The rows are grouped in 3 ways, from coarse to fine. Each group lies inside one group of the grouping before and may be the whole of it. The rows also spread widely along 10 directions, which tell nothing about the answers.
In the rows, 128 means zero.
Some rows, each with its group in each grouping after it:
[111 113 100 162 135 106 116 104 137  83 123 108 129 150 159 126 152 119
  87 129 116 125 124 112 132 140 128 125  94]
Q422 Q928 Sare
[141 107 129 100 116 146 148 154 135 156 164 122 137 125 141 127 126  94
 126 138 134 123 141 115 174 146 165 135 116]
Q588 Q689 Nupa
[136 149  40 134 119 170 134 141 114 115  91  57  98 135 179 170 183 118
  89 171  98 115 114 110 150 136 138 108  76]
Q588 Q930 leleg
[169 109 122 112 135 110 117  98 138 117 158 144 150 138 121 144  96  89
 127 154 189 172  72 152 126 128 162 138 131]
Q422 Q928 riv
[199  71 110 124 171 129  61  49 104 107 192  93 142 130 110  99 155 134
 156 169 194 136  92 195  37 197  82 176  91]
Q422 Q477 kadez
[ 79 155 106 150  33 134  89  93 136  66 124 123 108 139 148 102 141  94
 146 169 176 129 117  87 166 170 115 116  67]
Q422 Q928 Ribar
[141 132 174 117 129 154 140 118 109 109 168 122 101 130 122 129 139 122
 143 118 164 138  90 105 133 154 100 190 113]
Q588 Q689 tabib
[102 161 201 178 110 123 134  95 148 114 159 167 165 186 171 144  84  78
  89 145 173 154 124 114 154 165 135 159  83]
Q588 Q628 torut
[112 170  68  99  96 141 149 147 179  81  90  92  93 182 123 167 123 103
  83 164 154 153 110 107 213 124 153  98 113]
Q588 Q628 Vuvok
[114  88  84 153  64  96  82  97 165 114 165 138 166 133 157  91  93  79
 132 165 151 139 176 118 145 173 164  60 107]
Q422 Q477 Bup
[132 141 133 147 117 123 123  97 153  99 141 134 146 165 130 140  83 105
 104 152 171 160 130 130 146 163 135 131 111]
Q588 Q506 keluz
[128 124  72 145 115 126 124 121 133  91 106 105 113 111 140 133 125 123
  91 138 108 125 141 104 141 143 127  88 107]
Q422 Q477 Lel
[184 105  38 156 168 140 109  97 119 127 135  61 116 130 178 179 160 137
 103 147 107 165 100 140  61 129 139  90 109]
Q588 Q628 torut
[137 191 105  98 108 124 113 108 118  88 115 193 125 101 123 147  71  97
 124 176 159 110 110 132 151 162 112 143  72]
Q588 Q628 Vuvok
[146 143  99 136 113 142 154 146 114 135 127 145 123  78 155 157  86 114
 112 117  92 135 142  81 147 125 146  92 126]
Q588 Q689 Nupa
[121  86  71 116 145 128 144 155 155 116 124  61 111 174 144 126 178 130
  85 129  92 117 151 116 183 143 156 109 126]
Q588 Q930 leleg
[150 123  76  96 142 109 141 149 135 112 125 152 110  96 127 146  90 123
 115 115  98 132 132 107 155 129 152  90 142]
Q588 Q628 Vuvok
[133  75 103 113  84 122 102 120 145 130 176 112 134 139 156  98 156  80
 158 153 166 150 111 120 148 145 178 108 117]
Q422 Q928 Sare
[124 119 190 200  85 157 139 112 113 134 165 121 136 117 189 129 127  97
 116  95 139 172 116  55 114 135 142 120 117]
Q422 Q928 Sare
[154 143 154  86 143 134 166 148 128 112 140 153 105 134 121 157 107 106
 121 124 151 150  68 117 173 125 152 169 137]
Q588 Q506 keluz
[103 145 165 113 161 119 155 118 172  76 123 116 128 217  87 135 118 130
  59 131 157 130 131 134 196 161 107 181 106]
Q588 Q628 torut
[151 100 101 148 148 122 161 156 127 128 125 102 113 120 191 174 149 103
  78 103  79 149  90  90 136  97 176 101 137]
Q422 Q477 Bup
[131 109 115 106 120 124 132 131 141 114 158 123 113 130 126 122 126 112
 139 127 140 135 123 113 160 146 140 134 127]
Q588 Q689 tabib
[153 129  66 104 161  92 149 160 117 127 109 171 134  99 177 168 109  92
  91 145  69 101 115 136 159 120 186 116 103]
Q588 Q506 keluz
[113 143 123 176  75 186 149 132 129  96 112  59  79 134 135 131 141 155
 108  93 114 162 162  37 147 157 104  90 123]
Q588 Q506 keluz
[134 101 113 106 142 110 127 127 142 101 151 129 119 141 113 109 114 134
 127 120 129 131 136 121 159 158 129 131 148]
Q588 Q930 leleg
[136 118 149 165 206  75 166 122 149  97 127 160 153 164 150 166  79 126
  46  91  93 148 124 127 140 126 147 143 148]
Q588 Q506 keluz

New rows, each followed by its group in each grouping:
[147  95 130  89 142 102 100 107 116 112 169 143 139 136 137 110 161  89
 149 168 172 110  70 169 132 154 144 189  83]
Q422 Q928 Ribar
[133  67 166 175 114 126 102 117 104 175 209 151 178  95 190  76 126 100
 143 115 106 103 206 108  94 199 140 119  85]
Q588 Q628 Vuvok
[138 181  94 151 121 169 167 125 161  91  76  71 113 166 109 192  87 129
  49 136 142 181 133  94 174 128 132  95 124]
Q588 Q506 keluz
[117 127 159 148 141 113 166 144 156 124 140 146 139 158 158 154  95 104
  79 102 112 155 131  93 172 128 166 119 137]
Q588 Q628 torut
[130  93 138 156 120  85 111 110 116 122 176 180 149 112 203 123 125  77
 138 123 127 141  87 113 112 129 171 129 112]
Q422 Q928 Sare
[144 136 159 129 105 130 118 125  81 129 158 200 145  65 171 115 104  75
 144 143 131  96 110 109 123 168 128 155  73]
Q422 Q477 kadez
[115  88 158 140 144 113 139 125 143 103 150 113 132 155 124 105 143 123
  94  97 127 134 135 103 156 144 130 146 127]
Q422 Q928 Sare
[129 146  54 128  96 151 125 137 114 112 109  95 102 124 188 153 163 103
 117 170 110 117 109 106 153 143 145 107  82]
Q588 Q930 leleg
[122 131 150 176  83 172 127 115 117 117 137  90 128 136 170 124 152 100
 104 139 143 133 132  84 131 167 117 128  74]
Q422 Q477 kadez
[140  95  63 129 120 124 114 130 128 126 144 104 125 123 162 122 134 120
 128 140 105 129 149 114 141 152 154  86 127]
Q588 Q930 leleg
[127 103 126 153 143 148 166 140 157  89 110  54 102 161 111 137 141 147
  60  82 108 159 140  77 156 132 118 105 152]
Q422 Q477 kadez
[173 141 136 135 186 116 128 105  71 110 135 178 127  73 142 150 100 139
 114 117  98 105 108 131  80 162  94 176  95]
Q588 Q506 keluz
[156 123 122 131 107 169 126 129  82 136 151 112 105  80 155 124 142 132
 152 121 117 126 124  87 112 162 114 129 112]
Q588 Q930 leleg
[160 120 134 111 148 136 132 123 112 111 157 130 103 116 124 130 126 136
 134 111 137 140 105 112 115 152 112 149 127]
Q588 Q628 Vuvok
[128  82 102 138 127 111 138 139 163 105 138 101 122 147 139 121 127 115
  98 105 114 153 134  97 160 134 158  83 153]
Q422 Q477 kadez
[170 133  89 110 132 141 116 101 130 111 144 103 120 154 137 158 131 106
 131 180 180 160  76 157 122 147 143 144 102]
Q588 Q506 keluz
[131 110 106 165 182  90 133 105 144  83 130 120 131 165 155 146 114 142
  73 107 101 144 124 122 125 139 122 124 145]
Q588 Q930 leleg
[141 156 122 151 127 142 139 121 101  90 126 136  83 103 166 161 126 134
 119 104 113 149  87  76 105 134 105 128 119]
Q588 Q628 Vuvok
[193  92 181 113 164 169 160 148  85 183 164 121 147  69 122 134 123 116
 116  91 122 137 119 104 111 132 145 159 125]
Q422 Q928 Sare
[164 141 115 113 164 145 138 126 115 117 126 121 120 110 116 150 114 135
  95 131 123 121 126 129 122 153 110 145 103]
Q588 Q628 Vuvok
[110  92 141 130 157  62 120 119 120  89 154 176 135 131 162 107 145 105
 116 113 107  98  98 130 142 143 140 168 104]
Q422 Q928 Ribar
[161 157 118  82 151 140 137 134 126 128 136 138 130 155 156 177 137  75
 102 190 169 123  56 170 155 134 158 184  70]
Q588 Q628 Vuvok
[167 112 180 129 205 138 182 142 117 138 153 118 126 132 125 169 117 133
  79  79 114 147 101 114 129 116 131 181 146]
Q588 Q689 tabib
[137 131 122 135 116 134 136 120 128 110 148 132 117 115 141 141 108 115
 126 120 133 149 121  97 139 140 131 123 126]
Q588 Q689 tabib
[133 151 166 114 128 133 134 117 132 117 144 164 154 145 111 127  79 102
 109 153 169 124 136 134 174 172 122 168 103]
Q588 Q930 leleg
[128 108 111 118 145 139 154 157 131 138 130  95 129 154 163 141 158 107
  88 138 100 109 133 121 177 144 162 136 105]
Q588 Q930 leleg
[107 123 116 116 138 102 127 133 133  83 139 142 103 148 153 120 151 121
 114 129 111 103 119 115 156 156 122 148  99]
Q588 Q628 Vuvok
[149 183  84  95 125 158 143 123 117  89  93 116  90 104  97 173 107 131
 105 150 140 129 101 110 155 133 100 143  98]
Q588 Q689 tabib
[151 138  96 124  81 173 146 148 138 142 118  91 124 111 145 156 117  85
  99 158 148 153 122 101 167 128 172  83 107]
Q422 Q477 Lel
[140 134 158 149 126 149 154 133 119 138 138 131 141 124 147 144 102 111
  99 118 123 137 145 101 148 158 140 137 107]
Q588 Q506 keluz
[131 132 131 142  94 160 132 127 124 146 154 117 145 119 150 127 114  98
 119 149 139 124 161 104 150 166 134 126  87]
Q588 Q689 Nupa
[116 128 126 113 119 167 149 142 140 102 121  60  95 181 117 123 181 134
  97 140 139 116 132 107 182 166 118 165  92]
Q588 Q506 keluz
[108 126 208 165 136 119 166 138 128 116 139 163 149 129 149 124  96 101
  68  92 114 119 143  87 166 149 133 156 110]
Q422 Q477 Lel
[136 102 185 136 153 150 114 101  91 111 178 109 112 134 128  91 179 155
 137 110 135 101 137 117  93 200  61 205  81]
Q588 Q628 torut
[141 135 158 138 160 114 141 114 119 111 139 164 148 127 130 135  86 121
  96 121 123 121 138 128 136 165 121 161 107]
Q588 Q506 keluz
[143 133 126 154 120 118 125 110 117 126 161 163 143 102 170 141  84 104
 127 130 126 139 129 107 116 145 137 121 114]
Q588 Q689 Nupa
[147 124 127 111 118 150 146 142 120 103 125 117 101 102 108 125 119 125
 117 107 125 134 119  87 153 146 120 122 130]
Q422 Q477 kadez
[160 100 171 146 133 157 134 113 152 156 190  93 159 170 141 133 112 100
 113 135 188 181 129 134 123 160 152 135 127]
Q588 Q628 Vuvok
[117  59 173 127 132 123 144 152 129 142 174 101 133 143 149  89 184 106
 120  97 118 115 131 102 163 149 159 156 118]
Q422 Q928 Ribar
[162 131 120  93 163 131 150 137 121 116 124 129 123 126 133 160 134  97
  88 153 143 118  76 149 151 129 143 166  98]
Q422 Q477 Lel
[156  92 140 118 100 144 119 123 112 151 168 134 148  89 125 103 117  98
 147 127 149 135 138 108 131 154 152 122 116]
Q422 Q928 riv
[ 83 180 188 149  98 129 171 154 135  97 125 179 113 149 178 152 107  87
  87 113 122 127 105  65 194 136 141 154  98]
Q588 Q628 Vuvok
[147 128  72  52 137 107 109 131 135  96 150 142 101 152 142 136 163  89
 147 190 164 109  58 174 160 146 151 170  85]
Q588 Q628 Vuvok
[167 142 147 116 170 101 118  96  93 116 163 204 149  83 130 139  71 115
 128 139 135 104 110 152  99 159 101 183  97]
Q588 Q689 Nupa
[100 125 148 142 104 119 129 125 139 114 156 140 143 170 173 118 130  87
 115 152 145 121 129 115 175 166 148 147  99]
Q588 Q930 leleg
[138 121 123  86 133 117 129 123 154 104 148 147 121 140  82 117  88 126
 129 126 152 142 137 124 171 158 128 125 139]
Q588 Q628 torut
[160 112 143 137 181 120 131 106 141 125 155 133 162 140 107 133  82 133
  83 120 137 137 161 146 119 169 117 138 122]
Q588 Q628 Vuvok
[160 122 113 146 117 155 133 122 108 130 137 101 115 103 166 154 145 105
 121 125 136 163  83  92 110 117 148 117 114]
Q422 Q928 Sare
[139 132 132 151  63 137 104 114  88 150 174 185 147  65 191 112  95  79
 174 149 134 120 145  97 113 180 153 110  82]
Q588 Q506 keluz
[143 105 116 114 139 125 160 165 127 137 138 136 121 101 135 134  98 125
 110  90  85 133 149  86 169 131 160  96 165]
Q588 Q930 leleg
[127 145 182 173 129 134 156 109 139 101 129 138 141 142 133 154  82 111
  75  96 150 177 111  81 144 123 128 133 133]
Q422 Q928 Sare
[133 115 151 153 100 175 130 119 120 125 155  80 116 139 131 109 146 133
 129 119 145 145 154  87 131 181 112 136 103]
Q588 Q506 keluz
[136 122  43 150 123 137 135 139 107  93  83  83  83  78 166 150 162 145
  94 100  54 127 126  61 122 111 126  69 113]
Q422 Q928 Sare
[124 149 135  90  95 140 140 160  94 126 130 179 115  80 142 113 120  98
 144 140 107  77 137  96 182 171 137 156  77]
Q588 Q506 keluz
[138 130 134 149  97 149 143 130 128 126 133 123 127 110 152 143 104  95
 102 130 140 152 119  92 146 135 151 105 114]
Q422 Q477 Lel
[138 135 164 143 136 137 130 103 116  97 136 139 139 126 119 124 110 117
  96 131 149 121 124 120 128 171  95 167  89]
Q422 Q477 kadez
[141 111 119 119 150 126 138 139 110 141 152 135 142 108 150 128 131 114
 106 135 100  94 151 128 142 154 133 149  92]
Q588 Q689 Nupa
[125  84  77 141  63 146 115 146 107 142 135 111 127  53 146  86 137 117
 143 108  77 107 200  56 141 157 152  53 110]
Q422 Q928 riv
[133 129 159 130 104 163 148 131 132 130 155 105 107 139 130 134 123 121
 129 106 149 167 122  79 149 151 133 127 133]
Q588 Q628 torut
[137 131 183 103 157  97 158 141 129 125 160 205 151 134 135 137  67  91
 114 118 139 128 102 128 178 140 155 171 142]
Q588 Q930 leleg
[126 102 111 138  86 113 120 134 130 116 155 141 124 101 171 115 123  93
 135 123 116 134 126  84 143 142 158  91 125]
Q422 Q477 Bup
[123 129 108 144 106 134 136 121 153 103 130  87 118 180 183 159 162  80
  87 170 163 154  70 127 156 125 165 129  93]
Q422 Q477 Lel
[130 143 124 141  99 142 143 132 121 109 137 131 105 118 156 142 108 117
 129 116 128 156 110  76 152 138 136 110 140]
Q588 Q930 leleg
[157 114 141  92 162 121 141 129 131 120 156 141 119 130 101 133 105 132
 124 109 140 142 111 125 143 145 128 150 144]
Q588 Q628 torut
[122 125  98 124 119 118 143 135 151 113 105 125 151 132 121 135 105  94
  70 141 118 124 152 113 187 129 165 100 107]
Q422 Q928 riv
[114 152 151 140 110 137 154 139 137  98 113 128 124 144 146 148 120  97
  75 131 129 127 114  88 178 137 132 140  99]
Q422 Q477 Bup
[144 105 124 118 103 127 118 124 137 128 149 147 154 106 122 106  88  92
 124 140 143 127 157 117 153 164 147 102 113]
Q422 Q477 kadez
[148 106  87  87 160  81 126 127 167 104 136 139 148 170 138 153 120  76
  90 177 151 127  80 175 171 123 182 139 115]
Q422 Q477 Bup
[108  91 145 114 135  95 128 120 166  96 168 135 126 175 110  98 116 127
 124 109 143 142 147 113 169 167 132 132 145]
Q588 Q628 torut
[133 145 165 125 140 109 138 127 105 133 156 201 148 117 178 146 103  80
 118 141 127 113 100 129 141 149 149 169  85]
Q588 Q628 torut
[117 140 139 129  85 143 143 142 127 129 123 136 140 110 138 127 114  85
 106 136 138 125 136  90 184 142 158 120  91]
Q422 Q928 Ribar
[132 146  85 150 153 116 119  97 120  77 121 118 107 132 158 161 139 129
 102 144 118 125  97 124 110 139 104 147  89]
Q588 Q689 tabib
[103 149 147 157 124 144 165 140 137 111 104  99 133 181 180 170 171  80
  47 148 130 124  87 106 181 116 158 164  72]
Q422 Q928 riv
[106 146 171 142 168  90 152 112 167  90 134 161 154 206 140 154  92 100
  57 133 145 140 113 140 175 143 135 169 108]
Q588 Q628 torut
[149 141 122 149 121 166 165 124 168 111 101  62 128 168 102 178 103 116
  56 119 164 199 110  93 164 105 154  98 146]
Q422 Q928 riv
[124 152 167  94 106 148 151 144  94 103 145 167  90  85 112 114 115 131
 149 105 126 104 118  75 163 157  93 178 110]
Q588 Q689 Nupa
[152 149 129 158 133 165 139 115 122 152 127 111 169 136 149 161  94  98
  74 162 141 135 154 133 142 159 142 127  85]
Q588 Q930 leleg
[148  94 142 158 123 111 100  97  92 121 181 144 132 100 188 118 153 101
 158 123 140 142  76 116  79 146 138 146 102]
Q422 Q928 Ribar
[157 123 141 139 147 116 112 108  86 130 146 185 167  73 154 119  99  94
 112 143 114  84 138 139 105 175 121 152  67]
Q422 Q477 kadez
[142 165  81  89 151 119 131 127 129 103 112 144 130 137 139 166 121  93
  91 188 134  95  97 162 168 140 135 168  69]
Q588 Q689 Nupa
[144 107 107 105 116 115 131 140 105 108 155 136  83 109 191 144 180  90
 158 124 129 146  23 100 129 100 169 145 124]
Q422 Q928 Sare
[145 134 140 136 132 121 136 126 120 126 149 176 138  90 138 132  66 114
 118 109 119 137 149  98 132 152 134 110 126]
Q588 Q628 Vuvok
[142 121  73  90  99 115  93  97 134  76 158 135  91 110  99 110 112 129
 183 145 166 147 108 118 133 156 108 117 134]
Q588 Q689 tabib
[140  88 127 146 142 128 134 119 140  95 143  89 113 131 115 117 130 148
  97  90 114 147 142  91 121 147 110 113 147]
Q422 Q477 Bup
[187 119  69 114  80 172 104 105 123 128 143  89 112  77 108 135 100 114
 158 158 180 178 112 115 106 148 139  71 130]
Q422 Q477 Lel
[136 107 102  94 123 116 118 129 106  89 139 137  88  99 135 108 162 119
 144 135 122  95  93 121 139 153 118 151 100]
Q422 Q477 Lel
[157 119  35 114 107 123 133 152 131 144 135 127 120  86 179 160 114  93
 130 146  95 138 123 109 147 112 190  61 130]
Q588 Q689 Nupa
[145 153  92 114  83 158 113 103 120  91 110 115 112 100  98 134 111 117
 128 153 165 144 115 102 141 147 112 113  98]
Q422 Q928 riv
[149 139 127 115 142 132 142 128 119 114 139 137 123 133 144 152 116 113
 115 137 140 137  91 125 147 141 134 153 124]
Q588 Q930 leleg
[134 126 182 119  88 172 126 117 131 132 163 112 150 153 119 107 131  81
 123 167 201 131 122 129 165 184 126 170  76]
Q422 Q477 kadez
[159 129  88 105 130 137 152 141 149 113 114 104 112 128 123 168 108 102
  90 141 147 164  88 123 161 111 165 100 139]
Q422 Q477 Lel
[158 152 123 147 147 137 138 115 121 127 108 155 172 100 128 158  64  95
  60 149 126 122 149 131 136 151 130 119  85]
Q422 Q477 kadez
[121 136 150 110 172  87 140 109 183  76 144 146 142 218 112 148  98 103
  72 150 180 147  95 165 177 145 135 175 122]
Q588 Q628 Vuvok
[132 100 113 162 144 112 120 108 145 117 137 113 169 154 154 126 122  99
  68 149 123 120 157 141 134 164 139 119  87]
Q422 Q477 kadez
[151 114 148 138 102 162 135 130 118 151 183 106 122 151 196 147 154  83
 151 147 171 169  69 112 132 138 171 144 123]
Q588 Q930 leleg
[144  89 172 142 111 135 109 101 135 136 194 115 158 155 150 108 138  85
 133 153 184 143 117 138 123 175 141 158  98]
Q422 Q477 Bup
